The same things were measured in two ways. Each way mixes the same 10 hidden numbers, adds some noise and spreads widely along 6 directions of its own, which tell nothing about the thing.
In the rows, zero is written as 128.
Some things both ways: the first way, then the second way.
[150  92 117 118 139 119 122 131 137  92 146 122 168 149 133 146 185 107
 122 122 113  95]
[146 147 111 132 109 112 146 114  94 119 151 153 127 137 137 127 121 152
  88 141 142 138 155 147 143]

[180 118 136  64 136   6 166 100  83 123 146 112 101  98 170 169 126 122
 146  82 141  67]
[129 132 152 127 154 106 122 117 163  96  89 128 104 142 141 102 129 110
 139 165 124 142  80 121 123]

[ 68 147 155  86 127 148  95 176 110 148 162 102 118 138 109  58 114 101
  74 146 130 153]
[139 160 154 120 113 105 110 149 167  93 118  93 108 105  98 132 104 124
 129 140 147 159 122 116 138]

[192 176  47 176 140  63 168 151 138 118 137 140 162  80 192 137 125 164
 161 132 162  96]
[126 118 114 124 147 128 151  96 127 145 141 171 104 158 147 147 117 174
 108 148 113  83 130 153 149]

[111 164 132 129 126 140 155 130 143 123 130 128 150 106 131 104 141 129
  97 122 154  93]
[146 157 127  99 143 147 118 133 122 153 164 146 159 154 105 135 107 155
 123 129 140 143 127 119 119]

[ 83 129 160 129  93 128 142  70 139 115 165 117 117 110 126 146 101  96
 145  95 139 127]
[100 152 126 124 154 117 152 132 131 132 163 115 176 137 116 114 125 126
 108 115 148 108 121 101 136]

[116  91 197 114  98  86 177 107 126 162 111 194  90 135 141 168  74 123
 152  95  91 163]
[127 118 166  95 163 148  86 158 125 130  95  98 128 122 119 144 143  73
 200 131 122 147  88  97 118]

[ 92 160 133 103 125 170 131 126  87 130 127 109  95 127  94 106  80 106
 104 134 162 181]
[123 107 121 119 151 109 108  85 170  92 163 124 153 149  89 131  96 157
 137 136 160 125 115 123 146]

[177 129 112 114 171 116 146 140 136 153  54 158 138 155 142 128 128 158
 145 167 131  97]
[102 143 137 129 139 144 132 126 101 111 102 112 100 123 130 201 113 130
 134 142 154 143 128 110 141]

[143 157 133 106 157 143 120 148 126 174 136  68 137  59 130  73 148 145
 122 164 169  34]
[127 116 121 124 153 132 104 118 165 142 133 137 136 137 126 112 122 144
 137 120 122 124 104 110 133]

[140 142 115 108 170 172 149 146 127 152  61 203 106 163 137 154 166 135
 127 166 128 151]
[165 141 118  87 113 134  83 164  65 130 118 136 119 120 120 180 115 121
 153 146 163 157 145 132 184]

[175 123 100 142 150 111 107 130 163 113 120 101 171 112 138 134 184 139
 130 117 119  93]
[130 113 142 151 120 115 147 106 134 121 100 116 135 108 147 123 163 102
 149 118 120 114 102 126 117]

[136 172 146 100 163 138 109 135 124 174 120  84 104 107 105 120 160 136
 127 120 142  77]
[112 137  90 117 129 137 127 143 117 132  90 187 155 119 155 115 105 117
 134 106 163 143 115  85 160]

[160  88 111 162 129  97 167 130 150 111 170 160 168 126 185 140 124 128
 177 158 137  86]
[117 150 113 127 140 139 129 135 114 145 161 115 111 140 125 152 126 146
 119 148 135 110 135 127 138]

[168  94  86 181 129  71 109 160 153  45 201  96 217 179 164  80 143 128
 118 122 127 123]
[ 82 128 152 144 155 101 134 173  92 112  69 100 116  97 150  77 190  58
 122 171 121 151 118  78 148]

[138 115 118 148 122 134 157 182 129 155 113 130 168 119 118 101  86 139
 111 161 123 127]
[ 88 121 119 153 131 160 150  95 106 133 140 135  79 141 126 185 102 176
 105 134 119 140 183 123 108]

[102 122 133  96  88  87 158 115  95 161 126  81 122  11 119 159  74  87
 115 108 123 130]
[105  92 139 129 186  85 114 105  56 136 119 120 140 146 173 128 167 139
  81 165 116 146 152 127 166]

[145 129  91 114 125  90 148 142  95 168  66 153 122 145 139 145  89 146
 131 177 123 105]
[ 95  72 151 156 150 106 166  77 104 142 102 158 134 125 158  55 177 114
  99 114  58 122 179 118  99]

[125 160 118 145 111 160  99 141 190 141 110  61 204  32 106  64 155 146
  82 138 142  50]
[124 132 157 137 161 136 138 124  90 160 124 115 119 134 160 132 158 128
  93 106  87 125 149 125  97]

[ 90 160 122 121 121 163 117 159 166 138 137 121 170  87 122  92 161 108
  85 138 128 101]
[181 180 159 122  96 121 139 142 125 131 132 109 108 113 120 122 138 124
 120 125 108 123 127 150 109]

[128  74 181  97 108 130 126  60 137 102 146 155  94 131 138 165 136 114
 159  91 126 149]
[158 123 116 100 164 106  84 134 128 129 149 140 135 155 164  86 127 119
 123 142 128 120  90 153 155]

[134 113 110 127 169 125 118 168 132 140 115 129 162 179 145  92 144 127
 119 188 122 103]
[147 134 128 101 139 113 128 109 143 132 137 166 148 153 162  93 110 134
 128 142 131 130  98 148 135]

[147 104 116 127 139 153 139 167 126  85 155 127 177 127 113 116 141  85
 109 143 126 138]
[181 118 115 117 140  82 126  95 108 141 162 160 148 163 110  85 164 177
 108 175 118  96 127 155 163]

[118 124 134 127 136 128 101 149 157 154 148  95 151  96 143 116 189 134
 114 127 109  85]
[179 141 124 123 102 108 107 151 123 145 149 121 176 106 114 132 159 147
 124 116 143 142 118 133 136]

[138 149 101 133 144 112 130 143 130  91 154 109 162 142 144 107 165 129
 103 118 151 102]
[129 154 135 123 114 126 136 138 133 102 137 110 132 121  97 150 112 130
 129 142 163 151 130 112 134]

[108 104 152 140 107 123 136 135 138 140 150 111 148 136 122 104  91 127
 129 130 119 127]
[120 136 157 136 133 139 124 143 139  91 119  71  99 117 101 141 143  88
 160 139 127 130 106 114 104]

Other things, the second way, with their names:
J_562: [111 118 135 149 113 139  84 108 159  92  80 107  69 106 203 124  93  61
 170  88 134 153  86 130 112]
J_355: [115 126 142 135 141 111 162 130 141 138 116 145 133 126 124  81 153 126
 107 136  98 112 140 112 122]
J_323: [104 118 162 142 117 126 142 119 132 107 121  84 144  98 118 146 140  89
 166 115 138 142 118 109 106]
J_595: [144 126 113  89 156 145 113 120 124 163 164 174 130 174 115 147 104 184
 136 172 130 124 123 143 141]
J_793: [113 112 115 150 122 154 111 111 151  99 144 120 102 129 123 127 113 107
 155 105 134 132 117 119  96]
J_466: [183 123 141 132 133 110  92 115 153  92 136 104 106 130 116 120 132 127
 126 110 122 125 104 151 125]
J_171: [106 154 150 147 124 153 148 118 142 142 121  85 148 104 105 182 130 122
 168 104 141 126 107  88  97]
J_460: [156 131 128 113 118 122 100 104 151  96 145 122 134 130 106 162  91 149
 141 124 159 140 114 138 139]
J_736: [111  90 138 150 138 109 172  91 153 119 120 137 116 133 110  82 154 125
 137 148  88  80 131 125 118]
J_68: [106 119 145 152 130 127 155 103 138 126 163 102 106 130 121 131 132 147
 103 120 100 109 158 143  96]
J_117: [146 105 121 149 122 119 124  98 151 137 144 126 144 116 104  99 146 148
 127  91 105 111 142 120 112]
J_905: [140 122 104 128 124 123 161 105 111 142 146 190 115 154 154 120 116 168
  82 128 110 101 160 165 134]
J_148: [ 91 114 143 169 117 137 154  77 194 109 136  87 113 113  98 133 125 124
 174 114 116  99 111 118  90]
J_400: [145 108 117 149 122 112 117 104 154 141 112 138 130 115 166  85 156 113
 146 102 104 101  93 133 132]
J_382: [162 127 100 122  90 138  81 132 115 144 137 147 116 119 169 170 120 158
 152 145 159 171 110 158 144]
J_948: [ 82 132 147 142 163 137 116 126 133 121 126  67 154 114 120 146 140  89
 165 106 150 133  96  74 110]
J_431: [149 113 143 109 134 107 110 107 119 116 131 119 119 138 130 161 122 148
 142 165 133 135 121 158 155]
J_47: [100 109 135 148 108 103 164 104 127  95 119 100 170  92 117 145 134  97
 141  97 160 107 125 106 145]
J_84: [145 160 137 103 124 122 113 126 123  99 154 120  86 149 144 167  79 140
 116 166 157 151 121 165 143]
J_385: [151 146 132 131 111 144  82 152 136 119 124 103  75 122 147 149 128 127
 147 147 130 163 107 140 118]
J_862: [119 121 133 119 157 129 107 123 144 126 153 120 119 145 123 101 115 118
 129 124 115 125 131 120 122]
J_283: [108 133 124 123 145 144 140  92 148 125 121 158 105 149 124 132  86 139
 135 115 125 113 132 116 124]
J_39: [ 91  83 105 123 154 139 118 118  91 140 167 147 156 152 146  99 144 111
 160 160 136 137 122 120 127]
J_276: [143 110 148 146 139  96 164  91 164 133 131 134 180 120 114  66 161 117
 129  88  96  86 110 121 107]
J_78: [129 149 141 141 151 124 135 124  68 150 146 114 100 149 130 147 156 177
  62 160 107 146 177 134 121]
J_783: [105 156 118 125 119 159  94 176 129  87 105 115  97 110 129 163  90  95
 132 110 172 188 128  93 127]
J_607: [158 118 141 120 160  80 118 105 143 101 120 114 131 140 173 106 139 103
 115 135 133  94  71 159 160]
J_720: [161 113 132 142 113 157 115 108 115 157 140 142  99 125 149 138 129 152
 112  67  79 132 172 155  81]
J_930: [110 143 148 139 130 126 120 105 139  85 162  84 113 136 137 162  97 131
 117 131 148 166 126 142  98]
J_205: [141 107 120 129 149 133 107 110 103 159 144 135 139 142 188 138 149 137
 127 111 116 120 115 149 128]
J_569: [177 169 138 130  88 136  90 123 155 101 133  87 108 106 146 165 103 112
 162  97 160 155  80 149 114]
J_658: [170 175 130  97 151 133  63 151  78 134 162 105 110 152 146 188 103 169
  91 147 166 189 132 142 152]
J_699: [ 95 115  96 131 108 161 117 151 145 105 144 137 145 116  65 143 108 130
 173 126 170 157 139  76 129]
J_668: [137  97 115 147 114 127 142 107 127 153 137 167 119 139 147  66 169 143
 132 148  86 115 135 146 102]
J_588: [166 145 125  93 110 145  84 145 111 125 138 131 128 123 125 141 111  98
 181 126 155 149 101 134 138]
J_934: [118  94 173 135 140 124 143  89 144 139 115 128  97 134 138 151 138 161
 131 157  81 129 139 154 104]
J_541: [ 76 101 136 149 151 137 113 109 161 133 105 121  99 121 152 116 117 128
 136 120 107 143 136  99 114]
J_855: [178 177 105 108 100  98 136 147 163 128 176 134 104 143 130 121 104 166
  94 154 138  78 113 181 178]
J_554: [ 97 119 122 105 148 123 125 137 125 127 147 132 143 132 139 105 111  99
 135 115 139 113 127 118 147]
J_118: [122  82 133 125 153 124 117 109 136 152 116 150 130 130 162  77 147 103
 139  96  86 103 130 123 129]
J_409: [132 114 126 150  93 113 123 113 140 103 118 132 105 104 143 118 131 126
 128 128 126 149 136 140 125]
J_547: [148 141 133 134 122 125 119 126 124 122 147 117 130 126 122 125 124 133
 109 115 127 144 143 128 114]
J_761: [ 97 125 128 163  85 140 124 143 176  86  79  87  88  71 116 151 121  80
 191 116 151 145 105  88 128]
J_614: [120  86 134 165 116 134 101 107 141 116 131  89 161  95  78 144 158 137
 163  97 132 166 141  93  92]
J_19: [163 173 142 118 129 113 138 152 139 148 157 108 149 132  93 145 145 172
 112 150 138 116 123 127 141]
J_209: [164 137 118 107 153 113  98 130  90 127 160 149 109 169 172 110 124 143
  88 169 126 144 121 169 141]
J_968: [117 126 117 135 114 126 140 108 154 145 134 132 142 111  78 156 110 177
 132 119 140 108 150 107 154]
J_935: [129 142 159 121 149 102 131 102 146 113 117 111 109 133 150 140 115 133
 126 145 123 116 109 141 146]
J_349: [135 144 155 139 129 129 132 115 106  84 150  88  85 135 152 134 119  94
 100 117 118 143 140 158  89]
J_619: [149 125 125 146 139 108 119  86 156 137 140 128 102 142 139 106 136 150
 127 128 102  80 109 145 137]
J_62: [139 106 122 171 101  96 151 100 158  85 127 117 106 116 135  92 155 113
 122 134 121  99 112 148 122]
J_925: [137 135  96 165  74 117 134 109 153 124 120 130 120  90 168 149 124 142
 126  97 156 120 106 140 146]
J_807: [ 82  63 130 181 132 105 135  67 138 125 122 104 133 111 158 145 161 153
 128 130 119 132 135 125 122]
J_366: [138 123 132 118 132 113 112 141 121 102 112 123 123 120 117 156 122 135
 120 138 148 147 129 126 159]
J_216: [108  75 114 134 161 129 122 119 108 114 135 134 131 138 129 121 146 103
 139 125 126 102 127 119 144]
J_346: [100 118 127 121 121 151 107 193 107 124  82 130 108 106 148 116 149  69
 181 166 144 179 105  93 134]
J_983: [117 104 124 136 145 109 137 103 125 128 120 142 124 132 143 107 141 126
 121 138 112 105 127 131 142]
J_391: [147  94 127 140 144  98 138 126 117 116 154 113 118 137  86 106 178 144
 105 158 104  84 150 142 148]
J_996: [137  82 128 136 145 103 139  79 146 164 142 169 136 150 135  60 158 164
 121 142  74  89 136 145 119]
J_326: [145 185 130 126  90 123 140 161 156 120 123 124 110 111 145 112 113 110
 124 134 140 135 102 132 129]
J_970: [ 88  80 134 141 149 146 130 121 108 158 106 137 171 115 185  73 180  53
 176  95 100 140 102  95  85]
J_178: [125 104 146 142 159 135 130 125 150 169 126 143 156 135 124  68 171 137
 117 114  70 131 135  98  73]
J_457: [116  78 148 187 150 104 133  63 181 101 102 103  69 128 142 117 158 154
 114 138  78 108 123 143  95]
J_367: [157 136 118 108 167 137  98 129  81 131 126 181  54 187 178  94 121 128
  95 171  99 139 130 161 125]
J_307: [185 151 128 114 107 130  90 156 104  92 139 111 107 121 111 136 123  93
 142 120 153 147 118 136 132]
J_240: [193 119 131 125 133  79 145 121 142 119 159 168 146 154 113  19 181 134
  94 158  87  98 113 167 120]
J_518: [ 91 124 145 170 129 121 162 138 120 125 101  90 131  92  80 136 182 125
 119 133 120 124 157  76 115]
J_252: [113 110 140 127 148 128 142 128 127 156 134 146 141 135 130  92 144 137
 106 124  87 116 150 123 117]
J_717: [153 134 103 137 109 117 123 145 165 127 139 146 165 115  91  65 152 130
 136 121 134 119 111 101 134]
J_137: [122 115 163 145 135 136 136  97 153 116 143  96  87 131 109 151 128 153
 119 122  93 115 154 146  90]
J_944: [131  99 147 126 166 124 103  95 153 149 122 129 161 137 154  99 150 122
 160 118 105 129  87 122 107]
J_500: [121 142 130 114 120 144 125 125 159 150 140 150 138 135 156 119 101 130
 157 123 131 143  99 134 110]
J_975: [178 159 117  90 150 132 104 156 118 175 148 168  79 169 149 119 113 180
  94 176 101 115 127 166 150]

Some of these things the first way, each followed by its name:
[137 115  95 132 122 107 138 141 119 127 126  82 143  64 133 145 130 129
 110 106 131 168] | J_807
[158 154  93 178 110 118 147  90 131 115 114 133 111 123 135 157  96 171
 167  98 157 159] | J_216
[122  95 139  87 110 111 175 145 116 171  85 172 135 126 138 126  64 125
 126 185 122 110] | J_78
[127 142 121 103 150 156 134 143 142 152  99 118 130  94 145  98 153 167
 105 143 168 116] | J_385
[133 139 107 161 142 188 134 145 163  74 131 165 164 157 123 123 186 123
 103 116 138 167] | J_588
[155 142  94 162 120 166 135 109 146  67 129 134 141 148 123 128 143 164
 127 103 174 159] | J_793
[ 84 128 140 156 123 157 139 148 164 101 156 126 158 131 132 106 146 124
  92  97 129 192] | J_500
[166 182  68 134 168 135 130 133 124  98 126 137 109 145 156 134 178 170
 130 112 182 149] | J_761
[136 155 114 133 109 157 114 164 162 199  82 132 142  58 124 104 140 173
 118 169 122  70] | J_720
[130 160  98 167 124 102 201 162 121 120 123 185 136 133 167 124  76 149
 127 127 155 184] | J_595
[141  27 208 129 118 119  74 145 159 115 170 146 144 252 118  86 129 135
 142 134  69 140] | J_783
[126 114 149 108 145 126 161 171 136 188 118 176 129 117 166  88  95 142
 146 198 139  95] | J_975
[119 117 181  92 114  80 122 111 120 154 180  58 126  68 126 125 146 108
 117  87 123  44] | J_355
[154 108  82 167 168 151  75 144 160  97 106 138 172 226 127 118 177 129
 141 177 104 138] | J_47
[123 132 138 119 118 151 117 133 150 145 158 108 122  46 123 145 147 108
 141 102 122 135] | J_400
[138 140 113 114 144 124 138 134 127 116 102 121 139 103 132 133 156 127
  99 113 135 149] | J_431
[120 163 128 123 121 201 119  96 147 125  88 143 104 100 101 127 141 143
 121 120 161 166] | J_118
[128 133 153 103 139 148 134 149 119 136 148 151 113 125 119 124 137 100
 128 129 128 139] | J_968
[173 123  74 135 161  71 161 155 136 129 138 142 143  74 203 178 203 156
 142 109 132 109] | J_382
[ 89 128 152 126  84 102 141 170 108 159 195  82 135  44 121  99  74 101
 107 103 122 151] | J_541
[152 150  74 107 176 139 118 156 114 142  79 130 123 161 143 121 171 164
 108 170 155 123] | J_409
[162 143  98 138 120  51 156 144 113 131 153 118 143 114 163 133 112 142
 140 119 134  81] | J_518
[154 147 108 132 147 121 119 146 142 164 112  93 151  96 133 117 158 154
 131 151 134  58] | J_905
[127 123 119 127 140 137 127  98 146  96 104 122 148 144 129 148 181 127
 106 106 129 130] | J_323
[107 148 151 147 123 152 155 137 107 120 161 116 100 159 106 123 112 146
 115  87 160 166] | J_699
[150 128  94 125 159 121 157 168 119 169 110  95 154 101 148 120 155 163
 119 167 154  64] | J_668
[112 115 140 102  99 117 141 135 142 133 139 144 146  69 147 117 120 110
 110 132 123 116] | J_658
[142 114 143  93 116  23 181 130  99 168 107 133 115  69 170 171 112 139
 121  92 105 110] | J_934
[145 149 107 115 131 117 136 150 109 152 103 118 122 105 128 129 137 154
 104 135 141 104] | J_614
[143 105 140 122 113 117 129 139 142 141 116 137 152 116 135 101 116 142
 123 149 123  99] | J_137
[116 122 107 140 131 112 111 169 147 166 163 137 117 104 160 152 127 118
 167 133  97 177] | J_925
[141 135 101 130 162 177  97 178 139 115  92 162 150 208 113  72 137 136
 104 186 130 174] | J_460
[173 109 106 115 150 165 124 155 146 116 128 165 156 120 134 107 131 114
 154 194 144 114] | J_619
[158 129  81 147 122 109 180 105 124  62 145 189 127 142 170 175 123 131
 154 107 162 170] | J_148
[167 116 113 124 143 112 130 125 128 110 134 118 149 118 138 136 154 126
 138 132 138  98] | J_983
[131 182  75 137 125 157 126 158 125 136 120 147 128 101 131 107 123 144
 119 159 162 129] | J_117
